The rows of a group lie close to one hidden flat surface of 9 dimensions, which passes through zero. Surfaces can cross.
(in the rows, 128 means zero)
Some rows, each with its group after it:
[160 172 141 160 103 116 129 126  94 100 119  81 125 132 105 150 146 115]
Z934
[119  90 111  69 113 107  98 165 167 102 180 172 143  96  97 117 136 100]
Z934
[ 80 109 134 154 118 145 114 141 131 109 140 160 124 124  56 126 108 153]
Z901
[ 76 120 128 154 138 159 167  75 100 134 106 180 171 172  99 136  98 106]
Z934
[ 96  99 131 147 110 112 106 153 147 102 160 154 127 114  42 119 138 135]
Z901
[129 123  84 169 106  97 123 114 138 134  97 119 186 124  92 192 132 107]
Z312
[162  96 139 131 123 164 130 112  75 132 101 124  81 116 144 149 121 106]
Z337
[114 129 132 125 133 149 125 130  99 147 138 165 102  80 155 154 107  86]
Z266
[ 96 120  86  81 107  86 128  96 145 121 142 180 163 156 109 116 131  96]
Z600
[164 143 151 151 116 189 138 146 104 130  77  86  91 135  82 158 134 179]
Z600
[152  82 135 176 138 116 157 167 161 190 104 117 130 105 116 145 193 132]
Z934
[130 192 162 155 165 152 173 117 129  88 141  83 148 147 162  92  95 143]
Z934
[101 117 111 142 119 121  77 150 162 122 129 121 123 118  87 144 108 197]
Z125
[ 87 107 145 193 145 123 127  80 117 154 100 124 204 174  96 156 136 132]
Z312
[149 166  66 138  94 124 135 127 123 144  66 108 143 149 142 188 118 144]
Z229
[130 136 148 125 148 113 113 114 125 149 132 104 123 141 179 110 133 146]
Z901
[124 117 141  83 162 166 141  91 129 186  98 144 106 131 182 126 121 150]
Z266
[119 156 143 126 104  85 115 148 131  91 176 129 160 138  82 111 165  97]
Z266
[123 109 156  75 180 149 173  94 155 211 113 157  92 108 185  99 159 136]
Z125
[143  90 163 179 146 119  96 183 138 107 174  90 100  76 143 105 131 134]
Z125
[166 127  96 193 129  61 159 134 160 122 112  66 167 164 154 112 161 126]
Z337
[158 130 104 107 100 124 130 106 101 102 115 127 101 128 121 138 124  99]
Z125
[138 155 146 144 125 162 132 139  84 156 100 122 137 122 149 173 129 110]
Z229
[120 109  92 195 166  88 175 128 186 175 113 118 185 123 171 131 141 125]
Z422
[129 160 105 105 137  76 153  76 172 147 113 109 133 119 116 124 161 142]
Z229
[139  26 130 119 136 117 107 101 130 125 134 138  91 137 123  92 133 124]
Z600
[102 136 126 135 107  89 151 100 116 135 120 150 145 211  93  87 174 128]
Z600
[132 117 146  99 122 154 108 119  89 136 129 149  84 115 140 131 120 113]
Z337
[153  95 126 144 107 108 102 177 152  79 149  96  96 137  89  89 141 163]
Z229
[128 118 108 145  71  88  32 164 127 113 129  98 113 119  63 173 141 177]
Z901
[108 142 105 148 154 131 196  96 157 166  90 144 153 152 141 124 127 140]
Z422
[ 96 121 101  81 113 135  80 133 120 116 152 179 131 102 140 152  81 114]
Z901
[167  94  78 161 128 105 160  69 126 146  62  92 112 157 157 137 127 134]
Z422
[122 119 131 121  98 152 120 143 112 148 104 155 128 141  72 164 150 133]
Z337
[168 138  98 124 112 128 126  95 130 125  83  84  77 108 118 156 121 163]
Z125
[126  91 160  53 127 151 103 114 153 137 124 139 165 134  48 148 165 143]
Z312
[155 122 103  83 123 162 116 198 130 140 121 132 132 164 219 119 108 147]
Z312
[163 153 132 153 102 146 103 148  82 132  87  76 120 170 156 155 127 161]
Z934
[118 125 118  90  91  83  62 121 133 104 144 121 135 165  80 118 148 157]
Z125
[137  89 167  93 134 134 133 133 138 131 136 132 137 159  97  93 174 129]
Z266
[102 132 152  90 170 178 132  77 123 108 127 131 178 169 161 109  71 144]
Z312
[118 146 133 128 160 127 132 123 114 128 152 132 145 133 226 103  90 106]
Z934
[152  83 123  93 127 165 134  81 125  86 103 120 134 135  77 138 101 129]
Z229
[125 120 130 137 138 176 130 151 114 106 132 137 149 114 146 152  81 111]
Z229
[144 154 133 124 145 146 135 144 109 106 137 105 164 159 222 113  91 110]
Z312
[104 141 149  61 118 182 138 152 129 160 122 190 145 142  80 146 150 128]
Z422
[153 140 122 122 146 102 176 152 192 157 110  96 173 163 147 101 183 149]
Z901
[108  86 125  82 153 144 117 129 140 142 154 178  96 100 176 100  94 119]
Z125
[ 81 139 106  75 134 101 114 114 176 153 144 165 173 136 132 126 128 144]
Z266
[149 205 141 174 121  80 147 127 136 127 126  67 158 122 114 148 176 123]
Z125
[150 155 113 153 109 127 110 211 150  89 160 106 150  59 110 172 119 110]
Z229
[135 131 127 149 102 136 118 108  72  96 111 114 157 179 118 145 114 103]
Z312
[160 187 106 168 143 131 149 171 163 160  91  62 120 124 205 140 122 196]
Z229
[106  85 112 126 126 118  97 138 115 141 157 177 101  92 169 129 102  93]
Z266
[114 124 135 140 136 177 182 101 104 130  92 151 128 166  98 122 113 129]
Z901
[108  87  86 123 123 131 114 197 165 138 144 170 158 126 154 132 109 130]
Z934
[144 114 192 152 141  96 120 126 114 154 151  97 151 126 118 123 206  91]
Z312
[134 111  89 148 132 176 159 142 134 141  66 121 167 202 167 134  87 174]
Z934
[152 118 118  76 133 166 103 155 154 125 126 121 127  67 144 169 101 136]
Z229
[105 143 135 167 162 135 148 128 137  79 177 128 153  92 147 105  74  96]
Z337
[145 116 145  91 128 113 124  98 142  94 160 127 142  70  66 144 150  76]
Z229
[152 177 149 135 148 158 152 125 114 175  96 103  66  89 172 147 136 157]
Z337
[173 102  77 170 114  92 136  97 110 128  87  90  56 136 185 115 112 135]
Z337
[119 157 105 146 137 121 146 132 162 139 127 135  97  48 119 154 114 135]
Z125
[113 105 147 165 108 153  65 170  89 160 109 128 100 151 124 155 125 181]
Z600
[121 155  86 152  99  92 138 154 171 139 111 125 153 118  70 161 157 151]
Z337
[145 144 141 159 131  98 131 149 129  98 169 108  83  73 127 104 140 107]
Z125
[101  71 153 202 167 166 165 120 139 142 108 130 120 147  99 103 112 171]
Z600
[159 168 112 141 119 142 172  92 112 150  57  96 143 159 122 174 143 138]
Z125
[148 128 126  54 107 139  83  94 114 154  84 112  85 157 130 145 136 183]
Z422
[126  82 143 129 110  63  72 147 106 153 177 156 107  89 140 132 177  62]
Z600
[106 122 129 131  95 162 142 158 100  98 141 186 140 127  47 148 122  87]
Z422
[157 167 139 208 125 124 154 161 116 112 128  82 124  96 125 150 140 109]
Z901
[110 116  92 180 114 119 151  90 111  57 133 139 110 138  91 107  73 110]
Z422
[ 92 168 184 178 167 168 160 165 125 101 174 130 114 120 129  72 101 151]
Z266
[162 132 165 174 152 114 106 172 135 104 162  58 142 104 168 116 136 126]
Z422
[169  53 173 109 142 139 151 170 148 132 165 141 146  76  83 126 194  58]
Z266
[143 149 204  68 173 167 129 110 113 159 137 105 132 132 185 110 147 130]
Z337
[133 140 146  99 106 151 108 117  83  92 145 139 113 110  99 148 110  96]
Z337
[122 105 131  75 125 132 111 117 166 113 123 123 132 184  91  86 139 191]
Z266
[114 133  99 108 100  77  98 118 121 116 158 160 115  98 117 137 130  88]
Z422
[116 199 152 147 168 186 178 155 155 127 128 114 142  89 136 138  97 158]
Z600
[166 136 100 120  95 134 109 136  99 121 103 117 103  97 135 183 117 107]
Z901
[123 130 101 114 106 127  58 139 105 170 113 140 136  91 165 213 106 124]
Z600
[115  90 132 105 142 129  88 154 136  90 189 150  65  88 164  70  80 132]
Z266
[120 186 126 166  94 125 127 146  96 134  94 107 148 200 111 143 148 156]
Z600
[150 104 102 135 113 120 123 178 151 145 116 117 131 124 138 145 143 141]
Z934
[126  69 107 135 157 137 182  89 157 185  77 149 132 140 136 128 143 135]
Z934
[143 109 109  96 111 104 137 137 148 122 139 142 146 123 106 126 160  92]
Z901
[129 150 118 108 146  82 162 110 157  84 184 140 160  89 148  98 123  55]
Z422
[124  90 161  57 146 167 101 164 153 145 147 145 146 125 134 119 137 150]
Z422
[138 117 110 157  76 123 117 127  87  98 101 124 131 187  69 136 137 126]
Z337
[ 75  86 127 170 122  82 107 123 154 171 146 178 122  97  54 138 168 128]
Z312
[129 183 152 136 167 136 163 121 147 137 134  98 137 116 166 113 126 142]
Z266
[116 144 169 184 144 141 148 110 122 126 112  97 209 159  68 155 153 126]
Z312
[163  89 155 140 126 141 138  75  92  87 119 106  70 110  76 113 130 108]
Z901
[140 128 188 124 155 149 150 135 126 182 128 125  71  97 137 110 178 139]
Z600
[157 171  74 148 103 133 167 209 171 129 115 121  63  71 122 139 128 158]
Z312
[162 119  82 178  93 103 134 159 123  60 125  96 139 159 110 120 109 120]
Z229

New rows. What belongs after each?
[139 141 123 102 107 121  56  83  92  97 113  82 130 150 139 156  92 156]
Z901
[ 92 112  68  57 103 152  80 155 155 138 125 192 144 119 128 162  78 155]
Z901
[124 166 146  69 127 132 119 130 131 192 113 143 124 127 146 146 170 144]
Z422
[134  94 148 160 139 122  76 171 129  96 163  92 141 136 158 105 104 149]
Z125
[164 141  94 118 111  86  98 124 117  79 158 103 108  76 179 143  94  84]
Z125
[126  71  94 148 117 169  98 120 120 116  83 123 134 139 101 172  72 170]
Z600
[132 160 154 119 131  91 111 155 159  97 191 114 102  56 105 104 150 116]
Z934
[131 131 128  48 144 141 120 116 182 109 139 114 115 122 117  95 113 190]
Z266
[133 139 181 191 133 119 132 160 101 155 137 103 138 118 119 143 178 106]
Z934
[141 120 106  70 116 114 100  92 134  97 131 126 121 125 126 127 106 125]
Z337
[117 101 105 164 144  94 135 150 167 193 130 147  95  72 158 134 150 131]
Z934
[148 156 141 183 111 106 109 212 133 121 157  96 136  96 130 146 159 120]
Z934
[111 140 112 138 112 113  89 139 130  99 136 117 178 162 124 139 104 144]
Z125
[110 114 131 138 154 134 140 149 151 176 127 150 120 111 159 119 138 144]
Z337
[170  78 129 106 115  94  99 115 145  78 162 105  82  68  82 115 144 106]
Z901
[164  96  97 163 115 146 121 124 100 115  87 100  76 121 150 147  87 143]
Z266
[ 94 117 140 117 142 137 112 151 116 135 169 176 139 107 167 124 105  95]
Z229
[163 129 195 168 151 184 140 158  69  91 150  98 149  89 138 154 119  59]
Z229
[153 172 118 191 130 103 161 151 136  91 135  82 159 107 140 136 126  99]
Z229
[113 190 134 173 118 119 154 127 105  59 153 110 119 165 115  79 101 132]
Z125
[108 129 140 151 111 167 133 130  77 144 111 164  74 136 113 131 115 129]
Z422
[162 123 152  72 113 121  74 165 139 156 139 111  83  74 119 149 173 148]
Z229
[161  95 173 139 162 215 154 117  84 121 116 126 116  71 145 164  93  81]
Z337
[150 161 102 137 115 118 116 101 116  91 109  82 116 155 153 125  95 157]
Z125
[ 96 105  80  41 120 117 101 104 157 122 145 189 145 122 132 128  93 119]
Z600
[107  86 101 152 103 165 125 175 123 109 138 189 141  81  67 178  96  88]
Z125
[104 152  81 157 121  85 129 153 168 162 136 152  72  71 148 130 125 151]
Z337
[139 101 178 173 180 156 218  99 146 126 120 110  92 131 107  59 149 133]
Z901
[135 111  72 101 120 149 118 132 172 117 106 136 130  71 105 182  83 153]
Z266
[ 70 141 109 117  99 130 106 149 111 156 126 198 173 172 111 153 128 121]
Z901
[119 106 114 188 134  96 113 127 117 137 130 121 163 123 159 147 118 102]
Z600
[157 152 145 112 126  68  84 106 122 126 141  62 152 150 183 120 158 127]
Z901
[118 121 111 197 109 130 121 173 131  67 142 114 120 131  84 115  88 152]
Z266
[169 114 150  88 138 138 130 144 137 121 135 104 155 122 137 128 153 109]
Z422
[ 89 133 163 122 146 132 134 114 125 143 152 166 141 109 108 124 137 106]
Z229
[153  80 121 134 129 143 150 141 159 135 110 126  78 105  90 118 144 153]
Z901
[118 167 115 158 114 112 124 124 148 101 126 103  70 106  81 115 116 186]
Z125
[200  79 184  94 126 168  88 179 110 102 140  75 131 125 130 133 152 123]
Z422
[151 144 149 168 126 106 141 109  82 149 105  97 129 173 166 120 164 106]
Z266
[112 143  78 149 117  82 122 112 133 140 133 146  87  73 153 141 105 110]
Z934
[162 132 115 134 135 133 117 129 171  59 126  54 136  98  96 132  95 175]
Z901
[143 110 213  84 160 159 124  79 120 157 115  97  97 149  97  99 181 171]
Z934
[148 140 122  90 122 115 115 139 148  99 158 122 189  92 120 162 133  79]
Z312
[134  31  78 155 141 133 123 163 180 147 124 151 150  76 132 162 107 120]
Z266
[134 127 107 170 134 174 166 124 138 166  59 121  96 124 115 162 113 184]
Z337
[146 137 137 128 148 138 126 121 124 122 113  85 119 177 193  89 107 177]
Z600
[132 125 114  80 105  86  88  94 114  99 141 118 114 186 149  84 126 135]
Z337
[142 110 164 126 139 154 120 148  90 106 167 140  62  82 154 103 108  95]
Z266
[147 101 104 151 131  76 136 124 153  94 145  99 177 145 148 104 133 100]
Z337
[132 125 102 163 134  77 129 130 137  95 163 118 122 104 174  98 109  93]
Z337
[133 150 150 131 111 129 120 152 108 113 131 104 109 185 119  89 147 161]
Z600
[168 135 127 164 111 119 104 127 112 107  98  54 148 170 124 145 134 159]
Z125
[119 175 124 186 107 129 137 166  98 143 115 127 155 140 126 167 138 112]
Z901
[164 149 141 173 145  83 178  91 138  89 139  66 142 123 123  98 153  94]
Z229
[ 70 130 117 142  82 128 103 160 105 124 146 203 156 132  41 164 130 101]
Z229
[ 88 137 101 143 101 117 112 155 136  92 160 169 170 123  79 144 105 101]
Z600
[132 129  79  67 100 131 114  78 120 118  94 143 100 145 121 140 102 142]
Z125
[142 120  98 126 109 130 167 100 110 174  66 148 114 148 122 162 155 114]
Z422
[120  78 157 220 131  89 136 133 106 136 142 123 125 158 109  89 172 105]
Z600
[ 99 190 118 141 139 130 157 144 150 125 150 153 175  78 120 165 113  93]
Z600
[106  92 122  69 156 145 133  90 144 126 136 165  99 132 158  84  89 144]
Z422
[172  98 200 127 146 133 153 123 107 154 122  95  84 157 125  76 211 127]
Z125
[125  98  80  49 126 148 135 138 190 121 123 166 149 125 111 129 104 149]
Z901
[128  80 198 106 164 161 123 190 136 149 166 134 195 161 149  98 167 111]
Z934
[ 83  85 173 140 159 138 120 183 158 172 171 176 170 108 110 120 163 120]
Z125
[142  73 124 120 153 148 119 118 114 167 117 142  77  96 206 127 100 125]
Z266
[105 153 140 172 117 105 119 117  80 129 130 127 121 187 153 102 131 128]
Z266
[129 135 139 132 175 147 181 128 184 129 129 110 132 125 142  87 118 170]
Z934
[ 92  82 132  85 114 170  90 144 104 128 155 211  97  83  93 149 100 102]
Z337
[121 111 151 112 127 153 126 123 116 155 102 132  88 185 115  92 144 190]
Z600
[139 152 152 127 119 162 149 133 111 115 120 125 129 119  77 144 145 113]
Z266
[112 126 169  50 175 159 148 112 157 183 143 167 130  97 161 115 146 122]
Z266
[ 62 150 103 129 122 114 127  95 134  97 164 191 118  93  81 124  86 110]
Z934
[168 115 171 183 143 133 155 158 129 157 118  87 114  91 114 143 187 120]
Z125
[112 168  99 245 126 105 167 167 117 129 126 123  94 116 164 118 105 127]
Z312
[156 169  91 105 100 111  82 144 119 116 122  95 160 117 167 181 106 123]
Z901
[ 97 117 137 155 113 137 101 149  88 153 126 162 144 147 124 154 129 114]
Z934
[146 136 144 154 171  89 195 100 164 130 153 109 133  72 137 105 167  76]
Z934
[127 131  90 150 118 174 158 109 143 129  62 121 127 140  72 171  96 186]
Z337
[ 82  88 119 149 152 173 148 138 161 119 135 173 166 125  96 130  78 144]
Z337
[117 178 141 137 155 142 177 117 173 154 101 108 195 150 101 145 154 158]
Z266
[ 52 124 150 146 133 141 113  87  76 157 136 200 135 145 121 137 104 105]
Z934
[ 67 169 132 117 130 124 111 142 142  97 187 170 124  93 115 108  89 127]
Z337
[ 87 142 144 103 109 149 117 139 117 172 109 170 109 193  95 109 151 186]
Z600
[ 92  99 158 143 142 182 104 185 141 128 159 167 101  66  88 136  98 156]
Z600
[155  71 118 173 115  87 138 142 143 144 106 101 187 177 107 136 191 108]
Z266
[160  88 136  86 148 137 130 117 115 161 126 136 136 121 198 130 140  84]
Z125
[160 104 124  98 136 147 130 107 143  86 130 110 137  98 104 140 102 115]
Z229
[161 117 140  99 168 149 133 146 161  80 174 102 106  49 174 104  84 113]
Z600
[117 116 149 113 128 124 120 125 133 133 134 137 109 145  96 100 154 152]
Z125
[185 155 167 100 137 154 159 142 163  72 130  55 121 124  66 100 157 165]
Z266
[120 152 135 111 122 122 156 104 125 138 120 144 122 147 101 112 157 122]
Z125
[131 124 132  89 149 134 102 103 117 155 125 124 103 126 206 120 108 144]
Z901
[100 107 119 141 142 121 159 134 172 135 147 163 147 102  92 121 134 114]
Z934
[ 60 110 126 177 110 114 116 132 133 126 145 185 151 123  24 147 132 121]
Z312
[110 176 102 189 116 117 121 153  86 116 134 135 151 138 192 150  80  97]
Z934
[ 93 133 147 176 119 112 151 117 140 127 121 132 125 181  35  92 166 172]
Z229
[125  74 169 130 151 107 128 110 145 155 141 126  77 132 113  67 174 157]
Z901
[135 152 153 136 142 122 151 113 133 107 149 113 158  78  87 150 146  82]
Z229
[132 139 155 121 138 122 125 143 118 156 146 132 115 112 160 120 153 111]
Z337
[156 111 107  82 108 110 101  99 117 151  96 119  80 154 150 122 143 151]
Z337
[160  80  97  85 127 123 130  57 110 121  91 119 110 177 174 106 105 124]
Z229
[ 91 117 107 113 133 155 131 116 159 135 113 165 117 121  87 130  96 170]
Z312
[136 148  90  83 128 136 132  78 117  93 115 126 120 148 182 113  66 135]
Z934
[161 102 170 104 127 137 151 129 127 140 123 120 155 148  76 127 202  96]
Z266
[178 138 105  78 121  83 122 122 183 109 131  76 160 104 115 144 162 125]
Z266
[114 188 131 118 135 154 140 143 135 125 117 119 141 153 152 122 104 173]
Z600
[ 99 157 127 167 124 165 141 121  81 148 105 160 110 116 138 162  90 119]
Z266
[153 169 148 196 123 121 151 137  90 127 115  85 129 127 137 150 149 108]
Z901
[121 159 143 158 164 133 179 135 157 109 158 123 155  87 139 115 112 102]
Z600
[134 114 150  94 159 125 141  82  98 135 143 138 159 150 212 107 117  69]
Z934
[138  76 125 160 126 134  95 139 119 145 105 109 102 141 139 134 118 162]
Z422
[101 132 174 148 190 160 146 102 116 135 157 134  97  99 201  85  82 129]
Z901
[150 122 105 100 120 134 129 111 125 138 102 126  64 127 150 116 118 154]
Z312
[114 205 144 185 156 141 171 130 129 140 114  97  96 125 162 111 111 179]
Z337
[204  98 117  79 135 130 176  96 142 125  92  97  99 127 146 115 159 106]
Z901
[115 156  92 152  83 101 118 161 139  74 155 141 131  91  56 152 119 108]
Z934
[ 98 191 129 131 134  74 124 126 170 119 173 125 106  81 122 106 137 145]
Z125
[155  97  95  89 111 133 113  80 123 170  56 111 100 168 133 151 136 178]
Z422
[118 100 100 184  94 123 122 118  79  91 121 151  82 131  92 132  96 108]
Z422
[112 140 131 153 114 122 172 148 113 152 128 169 155 148 104 130 169  77]
Z901
[139  95 145  33 133 122 112 129 151 109 181 159  76  90 122  79 144 109]
Z600
[122 114 100  75 123 103 116  99 148  99 160 160 151  78 115 146 111  70]
Z229
[166  84 165 148 152 153 187  72 105 106 109 109  64 117  90  90 147 106]
Z901
[125 103 154  83 142 162 177 104  92 134 137 185  95 156 153  75 136  73]
Z125
[111 176 112 114 103 120 113 138 123  44 175 138 150 118  92 123  87 100]
Z934
[176 127 140 122 151 125 144 157 147 138 128  78 134 128 201 110 146 129]
Z934
[135 192 190  93 127 154 120 131  67 115 162 128  64 106 156 103 131 104]
Z422
[131  79 110 170 162 137 156 147 157 181 113 140 161  84 161 169 130 100]
Z266
[105 121 180 116 191 154 162  89 154 137 147 128 132 109 127  94 125 138]
Z229
[ 64 119 179 185 148 157 128 116  99 186 116 166 121 142  86 135 144 152]
Z934
